The rows come from 4 hidden closed curves, with some noise, and rows from the same curve form a group. Each curve winds through 8 dimensions. The rows are also pushed far along 5 directions, which tell nothing about the answers.
Some rows, each with its group after it:
[ 32   9   7   4   6 -15 -16   3   1  15 -15   0   2  -3 -34  22   7  -1
  17]
J_22
[ -5  24   1  19 -12  28  -6   5   6  -6 -18 -26  12   5  20 -28  10   6
  25]
J_735
[ 12  39  44  23  -9  -1 -15  13  23  -3 -59  -5 -19 -25   7  21  18 -49
 -15]
J_666
[ -4  -2 -10  11   0   9  -3  16  27   2  -8  36  18   9  18 -50 -22  27
 -42]
J_22
[ -3  18  -7  -8  -8  31   7 -13  -3   7   8  20 -14 -40  12   9 -22 -40
 -20]
J_666
[-13   4 -19  15  -9  26 -10  16  27 -16 -25  -1  25  -4  22 -37  25  18
 -19]
J_666
[-14   3   7 -17  17  14  21 -10  -5  10  14  45  12  -9  -1  21  -5  -7
 -18]
J_60
[ -2  33 -12  21  -3  29 -52   6 -12  15  18  -1 -18   2 -21  38  -7 -26
  13]
J_22
[-21  23  -8  18 -16  59   7   1  -7  -8   8 -10 -16 -34  40 -10 -17 -33
   9]
J_666
[  3  -5 -16  -4   0 -15  -9 -11  -3  13  24  38   2  14 -10  -3 -20  -3
 -36]
J_735
[  3  -5 -20 -20  -6 -17  -2 -14  29   8 -32  25  36  22  12 -34  27   8
 -47]
J_735
[ 18  17 -14 -14  -3 -26 -53 -18  17   5 -25 -26  39  43 -31  -3  51  25
 -10]
J_735
[ -7   9 -21 -13 -25  15 -19 -21  32  -4 -18 -11  16  -3  26 -50  20   2
 -44]
J_60
[-10  20 -43  17 -15  44 -29  -4 -15  -2  18 -13 -19   9  13 -32 -20  -4
 -22]
J_60
[  1   1  22  20   1   3  24  24  43 -10 -46  18   4 -15  56 -42 -12  -4
 -48]
J_22
[-10 -30  -2 -13  10  -7  28  -4 -43  -1  66  -2 -21   1 -18  29 -28   7
  47]
J_22
[ 26  42  -8  -3 -12  12 -52   8  24 -15 -16 -33   2  -5 -20  -6  21  -1
 -38]
J_666
[-42   6 -16  15 -11  37  12   7 -18  -9   6  10 -42 -24  56   3 -52 -58
 -25]
J_60
[-19 -30  15   7  21  -6  55   8   1 -31 -36 -10  13 -34  37  16  29   0
   3]
J_666
[  4  25   8  -3  -8 -21 -63 -35   9  -1 -29 -50  13  26 -25   4  46  11
 -11]
J_60
[  9   0   3  20  14   0 -12  10 -46  10  59  -3 -30  -8 -39  62 -44 -10
  58]
J_22
[-32 -31 -20   6  -2  12  16 -17 -26   9  13 -10   0   4  23 -10 -17   8
  49]
J_735
[  2 -22 -16 -22  -2  -9  24  -8   1  18  28  64  10 -18 -12  -1 -30  -7
 -13]
J_666
[-17 -24 -35 -24  -4  -1  10 -12  -8   9  28  27  11  31  -1 -37 -19  29
 -15]
J_666
[ 14  21   4  10  -4 -13 -28  -6  25   6 -34   1  46  22  -9 -31  16  26
  -6]
J_735
[ -4 -19  11  12  19 -16  16  -5 -18 -26  -2 -47   3   1  11  -4  -4  32
  13]
J_60
[-10  10  -6  42 -17  34   3  33 -24 -26  16 -49 -49 -25  38  -3 -49 -32
  40]
J_60
[ 15 -22 -20 -10  -6  -6  14  14 -18  26  44  55 -45 -23 -22  35 -47 -42
   2]
J_60
[-19 -12 -35   1 -17   4  -9   9  23   9   6  37  17  24  29 -52 -30   9
 -30]
J_735
[ 18  39 -11   3 -11  28 -43  19  10  13  22  20 -30  -1 -16   4 -31 -26
 -38]
J_22
[  5  20 -34  -4 -25  26 -55 -30 -10  38  49  -2 -10  24 -18 -24 -30   2
  16]
J_60
[ 35   8  21 -17  15 -31 -26  -8  15  13  -8 -10   9  19 -43  21  33  23
 -12]
J_22
[-15 -37 -15   6  25   3  30  12 -25  11  49  36   5  13   0  -1 -44  37
  24]
J_22
[-21  -6   2  18   2  21  26 -18 -23  -2  -4 -23  -8 -10  44 -24 -30  -3
  22]
J_60
[ 19  24   2  -6 -13   6 -23  -7  -4 -11  22 -40   1  -1 -24   9  21   0
  21]
J_666
[ 13  17   1  -7   8  17 -32  -5  32   9  -2  15  24  -6 -19 -10  20  29
 -38]
J_666
[-29   4  -3  -2  15  16 -16 -31 -23   2  21 -23  30  40 -12  -4  27  46
  24]
J_60
[ -8  23 -22   2 -13  35  -3  13   9  -7  -2   8 -20 -35  44  -7 -55 -51
 -41]
J_735
[-13  25  35  25   2   8  36  27 -15 -39 -37 -25  -8 -18  27  16  -1 -32
  18]
J_666
[-14  30  -5  18 -10  18 -18  31  29 -26 -49   6   7   6  24 -36   3  -4
 -57]
J_60
[-30 -21   7  25   7  12  19  14 -25 -13  21 -17  -4  23   7 -15  -1  38
  50]
J_735
[  3   0  29  19  14  -8  50  22  -1  -7 -27  25   0 -32  33  19 -34 -35
   7]
J_735
[  7 -22  12 -13  -3 -26  35  21  31   3 -26  51 -12 -34  22  13 -11 -44
 -37]
J_22
[ -5   0  18 -25  16 -19  34   4  10  -9 -10  64  26 -15 -14  16  -4  -5
 -48]
J_666
[  3 -21  37   0  31 -36  18 -28  -8  -3 -14 -11  42   4 -22   7  23  53
  24]
J_735
[ 19  45  -5  12 -15  -3 -56  12  27   8 -27  17  14   5 -18  -1  -8 -21
 -32]
J_735
[ 20   2  57   5  26 -32  33  14  15 -22 -52 -20  -8 -16  14  21  18  -7
 -25]
J_22
[ 45  -4  47   1  18 -49   5  11   4   1 -11 -23  -4   0 -41  44  28  10
  35]
J_666
[ -2 -10   3 -22  -5  -5  45  -6  20 -17 -13  24  27 -14  23 -37  13   8
 -36]
J_666
[  9  18  10   3   6   4  -9  12  18  -5 -15  10  -2   6   2 -17  -5   7
 -48]
J_22
[-18  22 -12   7 -17  26  -7  16  23 -10  -2  22  10  16  35 -36  -3 -11
 -45]
J_735
[ 14 -22 -31 -22   3   7  22  14   0  15  38  50   2 -19 -16   4 -27   3
  -2]
J_60
[ -9  16  -6  16  -8  16 -21   2  20  -2 -15  20  24  24   3 -66  -5  40
 -38]
J_60
[ 33  43  29   5 -18   0 -37 -20  22  10 -16 -13   0 -20 -23   1  20 -19
 -14]
J_735
[ -2 -10  28   8  27 -14  36  19   2  -1 -28  34 -11 -32  14  54  -2 -36
 -14]
J_22
[ 15  30 -27 -10 -31  20 -41   7  18  23   2  30 -18  -9 -17   4  -7 -46
 -21]
J_60
[ -3 -15 -28  -5   6  13  -8   1  -4   6  24  13  17  -5 -20  15  18  17
  17]
J_666
[-15   7  -7  15  -6  21  10   6  30 -11 -59   5  33   2  43 -69   8  24
 -30]
J_22
[ 27 -21   1 -10  19 -43  -4 -26  -7  12  -5  -3  26  21 -41  -7  15  51
   3]
J_735
[-11  17  11  16 -12   9 -24 -11   5 -16 -36 -72  -8  20  26 -19  39   4
  10]
J_22

New rows, each followed by its group:
[ 24  44  34  11 -11 -11 -33  23   9 -25 -42 -57 -16 -23 -22  36  11 -32
  22]
J_22
[ 26  19  14  16   0   5   4   9  -7  -8 -13 -30 -11 -24  -2   7 -13 -11
  25]
J_666
[ 19  25   5  -5   2  14 -41 -13  33   7  -9  -2  30  -3 -25 -12  36  31
 -27]
J_666
[  8 -40  52 -16  33 -51  47  -9  13  -4 -22  10   3 -29   1  46  29   0
 -11]
J_666
[-38 -15 -32   6 -12  27   2  13   2 -15  14  13   3  24  21 -45  11  23
 -20]
J_60
[  2 -15  -3 -24   1 -11  -1 -15  12  24  -1  38  15 -11 -22  12   7   0
   2]
J_735
[  4  41  -1   5 -12  21 -51 -19 -27   4  29 -42 -26  -4 -26  27 -22 -22
  23]
J_666
[-32  -9  -8  22 -12  36  28  29   5  -5  13  45 -19  -7  37 -43 -38  -5
 -16]
J_735
[  8  -8  -1 -18 -15 -17   6  -5  28  -5 -27  -4  29  28  -3 -52  46  36
 -12]
J_22
[ -7  -2  14   1   4  11  29  29   7  -6  10  31  -3 -15  10  16  -9 -15
   6]
J_22
[ 16  39 -11  -5 -39   6 -45 -14   4   1   1 -33  -7  10 -20 -13  17 -23
   6]
J_666
[ 27   4  21 -18  12 -35 -17 -26 -19  10   3 -23 -13  -6 -51  59  27 -12
  16]
J_22
[-38  -7 -12   2   6  21   7 -27 -27 -13  10 -34  14  18  23 -32 -10  34
  15]
J_666
[ 22   0   4 -21   1 -20   4  13  12  12  11  46 -17  -9 -18  12 -31 -20
 -41]
J_666
[ 15  -2  -4 -22  -3 -28 -21  -8  25   8  -9  16  24  32 -26 -34  12  38
 -41]
J_666
[-11  -8  15 -13   8  -9  33  10  27   0 -17  67  22  -4  11  -2  16  -6
 -48]
J_735
[ 12  27 -14  12 -12  21 -30  18  -2  17  34  50 -31 -33 -21  27 -59 -48
 -22]
J_22
[ 11 -23  -1   4   3  -7  14   7  16   4 -13  -5  11   6   8 -20  28  27
  12]
J_666
[ 15  33  -8 -11 -25   4 -48   9  33  20   4  28  -7  -2 -11  -5 -29 -31
 -36]
J_60
[ 10  38 -16   6 -18  18 -64  -8  16  -8 -13 -18  12   4 -36 -13  43  13
 -28]
J_60
[ -9 -21   0  -3  -4   0  31   5 -33   0  26 -20 -21   1  -1  29   9 -14
  70]
J_22
[ 18  19  -2  -6 -25 -18 -58 -14   7  -3  14 -42   2  32 -43 -16  26  23
   7]
J_22
[ 18   7  12  -5  14  10  20  -3 -43  11  52  11 -25 -27 -37  50 -35 -15
  42]
J_22
[ 26   4  13 -19  -5 -29 -30 -23  16  27 -15  11   9 -15 -44  31  23 -11
   7]
J_735
[-11 -26 -15   5   9  14  10  -3   7  21  21  18  10  20  25 -32 -10  31
   5]
J_22
[ 15  31  16   3 -13 -11 -25  26  34 -12 -31   0 -10  -1   4   5   3 -31
 -45]
J_60
[-26 -16  -3   7 -12  18  28  25  -6  -5  24  33 -32 -14  24   4 -26 -32
   2]
J_60
[-11 -22  -6 -20  20 -23 -10 -38 -30   9  17 -28  16  33 -29  33  33  30
  34]
J_60
[ 41  33  40  -7   0 -38 -29  12  14 -15 -43 -36   0 -22 -50  49  24 -18
  12]
J_22
[ 29  -2  16 -20  16 -51 -20 -12 -16  -3  -7 -23  14  10 -74  44  28  27
  24]
J_22
[ 18 -25  23 -27  10 -42  12  -5   4  19  16  40   6  -3 -50  43  22   5
  11]
J_60
[ 18  29  24 -11   4  -9  19  19   9  -5 -17  52   2 -30 -23  33  -9 -40
 -34]
J_666
[ 32   2  21 -41  12 -33   8   4  37   5 -28  48  29 -32 -39  23   7   0
 -41]
J_22
[-20 -21 -19  14   6  12  21  30 -21   6  32  39 -36   4  16  26 -32 -32
   3]
J_22
[-26 -15 -16  -9   5   6   7  -8  13 -19 -20   4  27  -5  19 -16  26  16
 -34]
J_666
[  8 -29  17 -24  12 -45  18 -19  -4  -7  13  -8  19  15 -30  -1  22  43
   7]
J_22
[-19  -5  25   3   0  -9  19  -7  29  -2 -45  27  30   7  23 -34  29  15
 -27]
J_666
[ 11  -6  -4  -9  -5  -1   9  -6 -12  26  18  34 -33 -44  -4  45 -45 -60
  11]
J_735
[-23 -43 -48 -22   4   9  15  -3  -7  33  52  82   9  -1  -5   1 -37   4
  -5]
J_22
[  7  16   1   5  -6  -7 -24  15 -16 -10  19 -12   8  18 -51  19  13  17
  40]
J_22
[-26  -3  -8  10 -17  10   1  -8 -21 -17  -1 -44   5  20   6 -16  33  12
  52]
J_22
[ 19  40  23   2   8  -6 -32 -15  20 -17 -46 -46  28  -5  -4  -3  25  12
 -27]
J_60
[  8  -1 -17 -18   3  14   5 -13 -20  14  50  30   9   8 -36 -15 -21  31
   5]
J_22
[-18 -31 -23  19  10   9   8 -22 -49  14  48 -20 -15  32   4  -6 -12  29
  51]
J_22
[ 20  33   3   5 -11  -4 -38   7 -29  -5  15 -29 -42 -16 -46  55 -18 -43
  22]
J_22
[-19  -1   8  12   8 -22   0  -2  10 -31 -65 -56  39  34  32 -26  48  30
  -1]
J_735
[ 15  22 -11  14  -4  12 -41  32  -2   7  22  13 -40 -21 -23  44 -43 -40
 -10]
J_666
[-24 -31 -28 -15   4  14  -5 -11   0  22  48  37   3  14   0  -7 -10  21
  -7]
J_666
[ 32  -3  45  -4  36 -41 -11  -9   0  10 -27 -16   6  -5 -49  64  41  15
  16]
J_666
[-26 -14 -24  -3   0  19  -6 -12  -1   3   4 -21  11  39  23 -41  17  38
   3]
J_22
[-11 -15   0 -20  25 -14   2 -11 -39  -1  48   2   0   1 -43  68   0   6
  32]
J_666
[ 11  37   5  14 -18  13 -23  14  40  -9 -41   3  19  19  11 -59  19  14
 -48]
J_60
[-28  -5 -10  26  18  31 -24   0 -20  -7  11 -52   1  29  10  -6  12  48
  39]
J_666
[ 13 -25  35 -15  20 -33  42 -17 -21 -10   1 -36 -15 -37  -1  63  16 -24
  36]
J_60
[ -8  -5   9  11  -9   4  22  -1  -4   1 -21   1 -26 -39  35  12 -29 -51
  10]
J_735
[  1 -25   9 -10  28 -13  22   0 -17   5  18  -5  -2  18  -8  20   4  27
  18]
J_22
[ 11  31 -11  40 -18  21 -45  15 -26   3   7 -52 -41  10  -9  14 -16 -25
  52]
J_22
[-17 -33  13   5  11 -10  71  27  -5  -8   5  31 -13 -25  55  15 -50 -36
  11]
J_735
[-28  15  -2   3  -2  21  19  15 -11 -18   4  24   8   2  11  -5 -17  -8
  -7]
J_666
[-19 -27  -2 -14  18  -7  32   8 -11 -14  -1  -5  26   5  -1  -1  -3  38
  32]
J_22
[-23  -4 -32  14 -19  13 -23 -10 -21   3  16 -19   7  29   1 -30  -8  19
  40]
J_666
